There are 3 ways to turn a row about zero (a turn may also mirror it). The second row of each pair is the first, turned, with some noise. The first 21 pairs use one turn. New pairs use 2 turns, one after the other, and a turn may come again.
In the rows, 128 means zero.
Some pairs, each with its turns in order after it:
[151   7 132 134 157 192]
[104 196  94 232  79 125] -> safef

[102 114 140 125  71 101]
[117 112 193 129 108 133] -> safef

[171 149 118  89 105 122]
[140 139 145 180 149 104] -> sovov

[ 89 153 137 119 123 111]
[ 96 125 158 116 105 137] -> Sez

[150  74 179 118 160 126]
[182 158 126 167  98 111] -> Sez

[162  95  95 116 146  87]
[145 112 163 109 153  76] -> sovov

[145 128 147 168 100  94]
[145 153 177 118 142 110] -> safef

[139 154 123  90  70  62]
[ 72 125 119  85 105  63] -> Sez

[177 162  41 158 118 110]
[136 138 235 137 107 111] -> sovov

[121 128 174 135  50 161]
[ 84 110 180 134 105  66] -> safef

[108 104 118 119 127  85]
[139 134 151 128 119 175] -> safef

[169 148 102 161 170  98]
[107 141 173 111  96  74] -> sovov

[151 162 183 146 123 140]
[109 135  95 164  82 119] -> sovov

[125  91 142 115 175 130]
[161 169 143 159 127 130] -> Sez

[161 137 147 112 113 130]
[142 105 124 129 121  91] -> Sez

[141 145 106 164 101 162]
[120 113 163 152  99 161] -> sovov

[124 170 150 140 115  99]
[121 109 145  86  99 127] -> Sez

[190  94 103 173 116 133]
[165 126  56 111 154 128] -> Sez

[203  91 105 141 128 153]
[119 165 116 193 177 112] -> safef

[146 131 131 127 143 100]
[137 147 128 113 150 141] -> safef

[122 133 143 145 170 120]
[102 142 115  98 109 107] -> sovov

New pairs, each followed by its turns in order:
[129 133 165  60 142 177]
[140  92  98  95  63 101] -> Sez sovov

[114 140 124 107 137 172]
[ 99 144 128 111 122 161] -> sovov sovov

[116 120 148  98 138 128]
[119  94 133 134 109 128] -> safef safef

[ 92 100 140 114 128  97]
[ 90  91 134 108 113 138] -> Sez Sez

[116 162  84 116 109 204]
[123 201  67 122 129 149] -> safef Sez

[ 86 134 133 107 142 140]
[ 99 156 147 132 144 145] -> sovov sovov

[ 70 116 112 200 121 134]
[103  91 114 198 141  88] -> sovov Sez

[135 118 138  96  90 106]
[169 137 109 100 147 122] -> sovov Sez

[170 188 109  89 160 174]
[169 119  88 161 119 203] -> safef safef

[136 158 116 114  55 194]
[166  95  97  45 126 113] -> safef sovov

[ 80 135  68  96 130 128]
[ 98 135  63  93 131 107] -> sovov safef

[100  80 188  98 104 142]
[102  99 199  93 162 128] -> sovov sovov

[136 134  85 136 100 106]
[128 101 104 119 117 172] -> Sez safef

[ 85  93 130  77 158  73]
[146 166 180 108 178  85] -> sovov Sez

[172 158 116 101 134 157]
[166 177 132 125 116 120] -> Sez Sez

[147 146  93  85 169 180]
[164 132 103  77  70 123] -> sovov safef

[139 145 115 129 118 152]
[133 120 134  98 132 117] -> safef sovov

[ 74 160 126 132 125 106]
[110 160 147 186 135 137] -> sovov sovov

[107 178 133  95 120 127]
[111 165 128 177 131 111] -> safef Sez

[169 120 133 179 155 125]
[107 120 161 168 152  98] -> Sez sovov

[ 84 183 160 125  78 148]
[186 100  79 116 171 112] -> safef sovov

[136 153 117 123 177 160]
[133 130 184 110 154 125] -> safef sovov

[ 63  76 168 139 124 156]
[ 72  79  78 117  91 118] -> safef Sez

[155 142 116 102 115 129]
[146 136 103 127  99 139] -> safef safef

[115 146  80 106 138 105]
[157 107 173 119 117 108] -> sovov Sez

[ 93 150 117 137 117  80]
[ 83 113 158 159 113 115] -> Sez Sez

[177 114 105 118  61  59]
[139  78 127 149  88  40] -> sovov sovov

[ 95 149  83  91 162 142]
[122 116 111 203 124 138] -> safef safef

[144 144 145 155 124 160]
[103 115 100 135 111 155] -> sovov Sez

